The same things were measured in two ways. Each way mixes the same 10 hidden numbers, adds some noise and spreads widely along 7 directions of its own, which tell nothing about the thing.
In the rows, zero is written as 128.
Some things both ways: the first way, then the second way.
[150 155 192 184 132 105 157 137 167 141 124 135 114 106 158 108 150 125
 140 101 147]
[104 118 121 121  64 140  95 102 108 129 145 115 154  75  73 126 132 132
 147  80 138]

[175 151 152 160 131  81 150 149  91 125  98 125 128 104 147 150 137 119
 137 153 121]
[198 106 112 153 143 111  59 161 201 135 130 140  98  96 138 148  91 121
  82 119  75]

[103 121 126  81 114 142 130 114 152 109 120 140 136 124  58 180 137 119
 101 138 120]
[137  74  82 176 119 120  86 128 180 140 121 124  81 121 155  88  60  81
 125  58 106]

[163 128 133 151 117 101  59 151 110 135 135 164  98 211 127 161 140 121
 145  66 115]
[186 185 111  94 132 124 108 163 166 133 103 150 146 127 130 157 104 133
  98 129 112]

[134 123 107 121 130 115 128  99 123 141 120 112 162 130 130 123 145 145
 129 126 134]
[108 117 135 133 158  88 169 153 163 171 110 152  94 123 103  59 135  85
 155 191 140]

[ 99 123 142 133 138 134 159 141 160 117 130 164 141 102 102 132 142 134
 124 110 163]
[111  48 125 162 110 113  88 106 146 129 128  85  94  95 206  82  72 132
 112  86 101]

[128 134  82 134 129 105 134 108  91 122 114 126 122 110 165  85 119 133
 140 139 160]
[195 193  99  91 138 154  85 164 161 135  90 145 149 139 105 137  95 144
 111 124  93]

[141 145 113 127 153 107 135 110 136  97 110 114 130 134 131  71 104 173
 114 130 167]
[117  84 152 211 138 154 166  80 144 113  97 145 125  99 141 117 150 120
 153 152 136]

[143 148 116 115 126 113 126 113 137 112 118 129 124  99 119 123 101  99
 116 142 135]
[146 115  84 172 132 147 133 160 196 157 103 152 103 118 110 138  83  86
 173  97 126]

[152 178 132 135 158 116  95 118 133 119 122 103 135 186 131 126 102  98
 132 104 136]
[154  83  97 139 127 179 126 115 143 134 146  82  76 137 152  97 104 109
  98 134  83]

[133 155 154 116 124 136 152 151 150 107 132 142 138 117 143 120 139 151
 150 110 148]
[125  98 137 147 108 144 145  85 110 137 155 114  82 127 159 140 130  73
 105 196 131]

[145  96 114 124 122 115  94  78 125 160 125 136 135 199  82 151 105 124
 129 124  78]
[147 107 180 174 129 109 125  81 138  90 115 117 111  96 180 113 143 162
 125 172 136]

[117 151 127  96 128 121 149 105 125 139 131 104 131 148 123 108  69 100
 118 171  82]
[ 96 128 136  97 160  70 122 178 160  82 158 166 133 124 116  73 123  78
  60 116 108]

[120 136 161 149 110 136 120 128 164 164 160 157 143 118  74 172 124  69
  81 143 120]
[ 92 134  91 101 124 113 125 110 135  94 109 128 135  93 152  57  69 159
 168  76 175]

[150 179 141 142 129 104 136 157  86 101 120 123  87 136 158 112 105  92
 127 118 113]
[161 180  92  77 132 142 152 123 131 142 132 137 140 139 145 164 112  95
  97 157  99]

[ 86 119 124 155 135 110 170 125  93 153 118 115 131  96 153 105 125 120
 126 189 111]
[168 180  94  94 148 124 146 149 167 105 139 153 140 135  51 120 132  85
 133 122 112]

[ 72  94 134 120 114 113 153 111 136 183 107 115 162 118 117 171 166  91
 119 150  94]
[162 106 166 117 116  81 126 100 132 126 150  68  92 110 170 104 133 152
  61 144  84]

[106 109 111  93 111 130 138 133 133 131 136 148 159 122 124 127 160 172
 133 129 145]
[144 137 119 136 113 187 141 111 114 145 128 129 122 161  94 150 141  79
 148 184 149]

[134 123 109 135 129 117 145  86 129 136 104 113 141 108 152  73 139 142
 124 129 144]
[146 159 121 105 127  59 101 195 179 195  79 150  97 137 159  89  72 115
  68 108  92]

[107 137 121 101  86  99 121 123 154 163 141 139 115 115 131 142 101  71
 118 150 126]
[130 129 182 164 144 105 134 161 162 119 156 149 101 160 108 153 159  79
  94 161 127]

[113 106 142 164 117 132 133 114 131 177 142 155 136 134 123 119 114 111
 124 167 102]
[113 103 137 149 122  84  77 162 170 100 151 119  86 146 165  49  90 106
  92  78 118]

[132 147 132 120 147  81 124  77 170 140 125  99 113 181 113  86  96 139
 126 112 125]
[123 146 112 132 126 184 162 161 144 182 135 134 119 165  67 174 130  56
 150 146 102]

[157 175 129 164 156  96 190  95 118 104 120  96 114  40 155  39  88 126
 106 179 139]
[200 137 135 133 125 147 126  99 143 109 164 129 145 141  74 206 163  80
 111 163 111]

[121 143 148 171 166 116 137 122 157 147 179 137 137 151  93  79  93 121
  91 105 117]
[ 95  63 145 121 142 140 189 114 118 131 174  98 148 161 119 120 163  60
 138 163 151]

[ 60 123  88 120 146 120 163 113 139 109 140 141 125 128 104  99 110 146
 112  90 192]
[170 131  97 121 153 170 122 134 150 170  98 150 142 131  74 173 113 100
 130 138 138]

[129 106 108 123 114 158 110 144  87 106 118 167 132 142 123 156 109 127
 136 127 111]
[ 93 125 124 140 132 104 152  97 136  88  93 152 143  90 168  58 109 150
 175 120 185]

[152 134 152 144 119  86 145 132 149 164 153 137 148 115 111 107 154 150
  96 143 136]
[128 156 125 106 120 152 135 119 120 142  92 119 140 117 193 126  92 152
 140 156 110]

[152 150 117  98 109 164 116 183 114 105 146 164 177  78 134 123 154 117
  94 145 140]
[170 125 107 117 127 122 136 126 145  96 102 155 141 121 157 124 108 116
  93 122 171]

[132 151 131 114 130  67 111 132 145 167 146  97 153 175 102 134 118 104
  78 137 119]
[146 134 147  76 177 134 147 174 152 139 127 112 137 157 183 128 120 136
  43 160  70]

Other things, the second way, with their names:
Z458: [156 114 146 189 112 167 130 135 159 159 151 118 102 184 123 160 157  86
 165 158 136]
Z474: [ 98 106 106 137 109 139 102 165 154 177 110 141 139 150 145 113  95 106
 106  40 119]
Z887: [126 175  81  81 109 137 123 150 144 156  73 124 136  85 164  94  49 171
 184 102 129]
Z579: [161 193 123  96 119 152 185  72 104 124 110 150 164 118  81 171 168 133
 151 177 169]
Z245: [ 47  75 142  95 146 118 168 140 116  94 154 130 165 122 117  14 154 102
 137 142 147]
Z69: [164  64 159 198 125 140 145  77 137 117 156 130  86 103  71 159 184  81
  99 191 150]
Z753: [106 106 141 125 134 119  84 120 134  86 135 135 178 109 111  81 133 141
 112  72 108]
Z614: [106  93 144 181 120  91 157 151 183 114 132 153 133  89 113  86 151 100
 182 132 138]
Z118: [201 133 135 153 135  92  59 142 192 116 111 141 113  97 174 118 105 159
  80 119  76]
Z518: [183 183 119  91 131 157 156  84 119 101 120 108 171 133 152 179 122 151
 142 150 122]
Z148: [129 176  99 121 106 134 143 114 144 125  98 150 180 108 161 143 100 134
 193  98 130]
Z979: [ 99 106 144  93 140  79 152 136 142 107 184  97 131 150 135  57 146 104
 134 122 125]
Z78: [129 170  55  46 120 158 120 124 123 152 119  92 160 136 160  97  65 142
 133  64  78]
Z337: [161 122 127 193 113 141 145 122 173 124 121 155 109 128 106 122 150  87
 173 154 129]
Z116: [114 130  67 156 121 150 155 150 167 170  72 188 126  92  59 114  98  84
 170  82 156]
Z200: [131 119 125  69 117  82 101 135 128 121 165 115 177 108 110 106 129 103
 115 124 109]
Z425: [155 102 139  86 132  88 123 135 136 159 146 107 124 101 158 145 130 122
  32 154  87]
Z42: [157 129 125 157 138  98 172  95 152 136 117 134  60 150 163  82 121  72
 117 185 122]
Z281: [115 159 124 116 121  96 120 175 168 149  89 135 123 136 212  66  79 143
 141 120 105]
Z878: [153 185  98  83 116 137 170  70 104  86 102 158 182  56  96 133 128 138
 201 195 167]
Z577: [128  82 105 120 108 114  74 153 146 155 120 126 128 117  70  57 114 121
 128  80 161]
Z439: [146 196  91  11 125 134  86 108  91  78 147 120 214  93 106 124  98 149
 138 130 108]
Z751: [114 158  72  74 121 165 151 132 118 169 107 134 150 124 100 106  98 105
 188 150 144]
Z838: [114 150 109 108 102 141 189 116 118 148 124 136 148 148  99 139 138  87
 203 155 199]
Z290: [135  90 142 151 126 111 121 158 165 181 162  99  72 187 143 129 120  66
  94 128 114]
Z199: [207 119 139 124 130 145  73 117 140 140 152 144 145 136  25 187 177 101
  87 159 148]
Z954: [155 143 142 114 137 105 118 129 138 122  95 145 139 110 144 110 117 119
  69 154  85]
Z6: [183 179  70  86 103 159 148 127 135 158 135 112 113 144 160 190  86  93
 114 142 109]
Z178: [ 76 153 126  70 131 105 151 112  90  84 121 173 188  75  78  99 132 106
 136 151 176]
Z496: [102 125 122 105 131 125 142  46  91  65 139 104 129  74 183  76 108 147
 166 185 145]
Z651: [152 152  97 123 144 131 124 175 180 112 136 173 173 134  36 133 135  72
 159  96 125]
Z343: [162  84 171 112 120 126 107 111 112 142 192  43  81 196 189 147 137 106
  33 155 101]
Z592: [167 121 148 162 139 105 148  98 157 115 113 160 123  94 148 155 147 116
 112 189 145]
Z163: [126 175  90  90 139 108 127 190 176 175 117 129 127 183 165  80  70  80
 173 124  97]
Z658: [126  81 119 181 132  81 102 161 204  97 120 145 112 111 185  40  80  86
 140  88  87]
Z378: [161  96 101 158  98 141  78 128 151 176 120 120  76 146 172 133  84  91
 107 119 134]
Z422: [155  76 151 159 132  97 111 104 154 130 119 104 108 104 159 121 111 127
  85 112 104]
Z737: [174 160 110 116 107 136 138  90 123 119 116 130 122 108 105 122 139 127
 104 139 119]
Z944: [138 178 131  93 146 122 191 161 146 168 142 139 109 163  58 141 161  82
 149 200 139]
Z142: [141 140 129 115  95 189 130  86 100  93 165  96 170 125 102 155 156 130
 171 144 122]
Z393: [ 99  97 173 120 174  87 173 153 156 104 186  98 108 153 136  92 164 111
  67 132  99]
Z305: [162 137 105 130 103 122 107 105 136 119 127 147 132  93  97 116 132 106
 164 165 152]
Z901: [164 125 118  58 116 148  59 162 132 121 151  96 197 138  94 119 123 163
  77  62  96]
Z793: [159 151 154 101 146 116 185 130 141 107 167 111 154 171 153 159 161  89
 100 174 101]
Z538: [128 186 118  79 145 131 130 150 146 112 125 113 141 146 124  87 108 162
 154 103 124]
Z324: [198 151 154 139 162 113 108 164 187 118 139 143 127 165  76 161 155 110
 100 145 110]
Z27: [ 80 113 111 137 134 118 123 158 160 146 108 129 100  84 157  65  70 128
 170 121 113]
Z961: [115 118 107  80 111 148 113 138 110 174 118 112 152 154 138  95 102 111
 137 124 147]
Z501: [140 121 101 149  92 190 170 108 132 141 113 126 150 123 130 171 129 110
 175 123 148]
Z241: [115 124 150  89 128  70  87 131 130 115 141 111 134  93 144  79 105 147
 116 138 116]
Z315: [180 137 113 128 113 179 107 122 141  95 168 125 149 166  94 178 143  95
 116 105 128]
Z987: [112  90 190 130 143 105 138 109 114 113 155 124 141 145 104 114 181 110
 100 171 171]
Z73: [165 105 162 122 156 133 138 121 140 119 181 109 117 149  48 169 172  81
 118 194 145]
Z127: [121 116 110  60 125 124  94 137 120 165 119  78 143 134 168  83  84 162
  79  72  95]
Z31: [155 153 121 162  94 189 111 112 140 105  93 120 140 121 166 125 105 165
 143  98  92]
Z898: [200 141 111 164  98 144  56 130 174 140 149 116 114 141 120 208  96  97
 125  86  89]
Z307: [ 67  76 159 146 114 153 156 100 101 122 132 105 121  71 110  98 139 126
 155 165 128]
Z236: [134 158  93 124  93 129 104 103 133  85  95 160 173  75  90 100 108 148
 141  48 141]
Z229: [116  88 163 128 128 122 117 125 126 106 170 113 134 106  96 136 150 110
  96 142 119]

Some of these things the first way, each followed by its name:
[171 145 149 139 109 132 144 143 123 118 122 144 148  79 128 140 158 133
 110 137 140]
Z378
[134 125 147 100 138 119 119 127 200 113 144 117 165 113  88 126 149 198
 104 113 151]
Z501
[181 110 142 168 121 100  79 127 100 138  84 136 128 158 130 174 158 141
 141 139 112]
Z538
[ 65 122  91 111 110 123 132 137 120 121 152 164  97 102 111 138 109  79
 115 116 138]
Z518
[225 170 159 142 120  98  94 137 129 124 104 140 125 151 141 155 135  99
 150 110 123]
Z27
[170 127 119 143 137 127  95 165  59  76  92 156 101 190 160 144 119 155
 181  75 110]
Z592
[ 96  86 116 159 127 115 167 139  72 113 118 154  90 101 136 111 101 156
 141 143  90]
Z148
[ 34 129 104 140 114 140 153 190 117 110 159 181  93  65 176 112 107 106
 145 123 185]
Z315
[170 166 100 143 113  85  47 110 128 126 138 134  83 156 128 144 104  58
 111  90 152]
Z324
[ 80  78 107 155 137 148 133 105 101 159 129 145 155 175 110 152 126 128
 139  95 106]
Z577
[ 93 129 124 123 107 100 104 115 161 174 149 122 128 143 132 154 136  91
 132 108 135]
Z944
[125 134 130 140 125 126 138 157  98 110 142 159 106 116 132 149 135 102
 148  77 105]
Z200
[157 132 108 139 138 142 113  89  79 122 105 118 125 166 129  99 107 114
 128 150  83]
Z42
[114 107 114 116 129 132 101 109 110 100 101 121 105 193 117 152 116 158
 147  83 114]
Z579
[ 56  93 105 107 130 153 105 118 161 108 141 150 122 137  95 175 123 141
 153  80 140]
Z979
[133 130 142 103 140  99 121  86 161 140  86  70 158 144 101 153 103 123
 108 176  95]
Z393
[177 115 156  91 109 138 161 158  87 129  95 150 178 139 118 147 176 170
 139 168  65]
Z178
[ 76 102 103 137 120 136 154 137 106 144 134 158 139 122 140 121 111 117
 128 121 135]
Z987
[147 169 151 110 129 103 138 134 195 142 126 134 160 120 144 113 155 112
 142 105 172]
Z307
[ 62 134 152 148 119 120 138 171 140 149 168 161 100 138 129 144 124  90
 133  93 120]
Z6
[117 118 108 118 113 120 152 140  83 105  96 127 140 102 141 172 151 144
 137 125 142]
Z199
[158 103 127 122 168 123 117  63 158 104  91 113 151 178  62 116 138 188
 118 103 119]
Z422
[112 118 118 135 108  96 129 154 106 151 120 148 128 116 164 106 148 142
 130 163 142]
Z31
[121  77 146 172 168 131 168  68 105 139  88 105 141 182 111  67 110 218
 133 167  72]
Z236
[163  84 149 178 146  83 118  58 138 175 157 118 131 172  55 111 128 194
  95 148  64]
Z163
[191 136 158 109 138 120  71 149 127  52  77 125 119 182  82 204 194 193
 135  69 131]
Z78
[228 159 122 108 119 152  72  94 155  87 126 134 138 107 112 123 120 119
 123  99 117]
Z838
[133 128  92 112 111 114 113 121  91 122 120 122 120 108 151 133 111 113
 139 150 110]
Z337
[131 148  86 123 121 107  74 118 104  89 126 139  70 171 136 160  84  96
 158  59 150]
Z118
